All rows are made from the same 4 directions, up to rounding. Whole rows:
[[ -8 -14 -16  15  -5 -18  25  16   3 -27  -5  34  18  33  -1 -10 -10]
 [  5  31  19  -4  -5  16 -34  -1 -17  43  17 -28 -20 -18   5   4   1]
 [ 15  -1  25  -2  39  35 -25   0   0 -23  26  -3 -47 -58   7  45  10]
 [ 15   5 -44  20   2 -53  40   0   9 -51 -28  -2 -20 -23 -15  15 -23]
 [ -1 -61  20 -25  44  43   8 -21  32 -50   0  21   6 -26   4  25  33]
 [ -6 -12 -39  -1 -26 -47  44 -13  14  -8 -43  -3  38  33 -14 -31  -9]
 [  8  51 -18  -2 -38 -36  -8 -14 -16  60 -21 -59  -5  -7 -10 -21 -15]
 [  8   4   5  24  25   6  -5  27  -8 -40  27  29 -36 -20   5  32 -11]]

The start of a row, then its end:
[ 31  83  -8  25  -4 -28 -33  10 -35  28  16 -58 -82 -72  -6] : [ 36 -31]
[-10 -38  30  17  40  45  -8  37   1 -56  46  77  -6  16  18] : [25  7]
[  4 -57  27 -32  49  53  -2 -28  32 -43   3   8  -5 -43   5] : [33 38]
[ 11 -15  -8 -16  16  -2  13 -27  19 -22 -21 -22 -11 -39  -8] : [17 10]
[ -1 -67  29 -69  33  58  -1 -69  47  -1 -28 -36  28 -42  -1] : [ 7 60]
[ -3  30  32   7  -2  30 -45  21 -27  42  40   1 -17   4  13] : [ 3 -1]
[ 14   1 -18 -23  -1 -18  13 -40  17   3 -37 -52  -7 -44 -14] : [6 8]
[  8   7   1 -10   3   1  -6 -15   2   9  -7 -26 -12 -26  -3] : [8 4]
[ 10  -3   2 -23   7   6  -4 -32  12   9 -17 -40  -9 -39  -6] : [10 14]
[ 26  52 -10  26   9 -22 -16  14 -21  -8  14 -26 -68 -59  -4] : [ 39 -26]
[ 14 -10   6  -4  32  15  -3  -8   9 -35   5  -4 -33 -49   0] : [36  7]
[ 23  34 -13  27  16 -22  -4  17 -14 -30  12  -8 -61 -52  -4] : [ 40 -24]
[-17 -96   4 -57  18  32  38 -57  58 -30 -46   7  71  16  -5] : [-21  51]
[  9   0   2  22  27   4  -1  22  -4 -47  22  28 -36 -25   4] : [ 34 -10]
[ 11  46 -29  32 -19 -48   7  21 -21   0  -2  -9 -28  -5  -7] : [  3 -34]
[  5 -58  -6 -17  38  12  31 -23  37 -70 -19  17   3 -30  -5] : [25 21]
[  9 -37 -14 -37  13  -3  27 -53  37 -20 -46 -37  12 -40 -14] : [ 6 25]
[ -7  -8 -15 -12 -21 -18  18 -17   9  17 -28 -14  33  24  -7] : [-28   3]
[-15 -10  25 -31 -16  31 -20 -21   3  57  -2 -19  38  26   6] : [-30  25]
[  4  39 -15  46  -9 -31  -1  46 -29 -13  24  28 -29  14   2] : [  8 -37]
[  6  23   0   4  -5  -5 -11   2 -10  16   4 -16 -16 -13  -1] : [ 4 -7]
[ -2 -35   5 -16  18  17  11 -16  20 -25  -8   9  12  -8   0] : [ 6 18]
[  3  23  -7   2 -16 -15  -5  -2  -9  25  -6 -22  -4  -1  -3] : [-8 -8]
[  5 -17 -28  13   9 -29  36   4  13 -54 -17  21  -2  -3  -8] : [  9 -11]
[ -4 -30  15 -22  15  28  -2 -18  16  -6  -3   1  13  -7   3] : [ 3 23]
[-23 -17  -2 -18 -34  -3  11 -11   6  42 -20   2  65  66   0] : [-53  10]
[  2  17  14  17   9  13 -21  24 -17  -1  30  15 -24  -5   8] : [15 -8]
[-15  -6 -11  18 -18 -16  16  25  -6  -5   2  39  29  56   2] : [-25 -13]
[  2 -34   2  -9  24  13  13 -11  19 -39  -5  14   0 -16  -1] : [16 13]
[ -2  27 -36  -2 -47 -54  22 -16  -3  42 -42 -40  27  26 -15] : [-40 -16]
[  6  44 -25  23 -27 -43   4  14 -20  19  -6 -17 -14   6  -7] : [ -9 -29]
[  4   5 -18 -25 -21 -22  12 -38  12  31 -41 -52  18 -11 -13] : [-20   7]
[  7  -4   7  27  32  11  -4  32  -7 -54  32  42 -38 -19   8] : [ 38 -11]
[-17 -16  24  -8  -3  31 -15   8  -3  21  17  23  28  37  11] : [-18  13]
[ 12  11 -41 -25 -28 -51  31 -51  19  24 -65 -72  14 -25 -23] : [-20   0]
[   0   41  -68   84  -32 -100   53   75  -29  -59    1   67  -12   60
   -9] : [-11 -74]
[-14  -5   4  18  -7   2   2  29 -10  -5  18  43  18  46   8] : [-14  -8]
[-12  15  40 -31 -20  44 -48 -17 -12  90  14 -37  22  15  10] : [-27  24]
[-23 -17  22   7  -7  27 -11  27  -9  12  27  49  35  63  14] : [-24   5]
[-16   8  11   0 -23   8 -13  11 -13  41  10   9  28  46   7] : [-30   0]
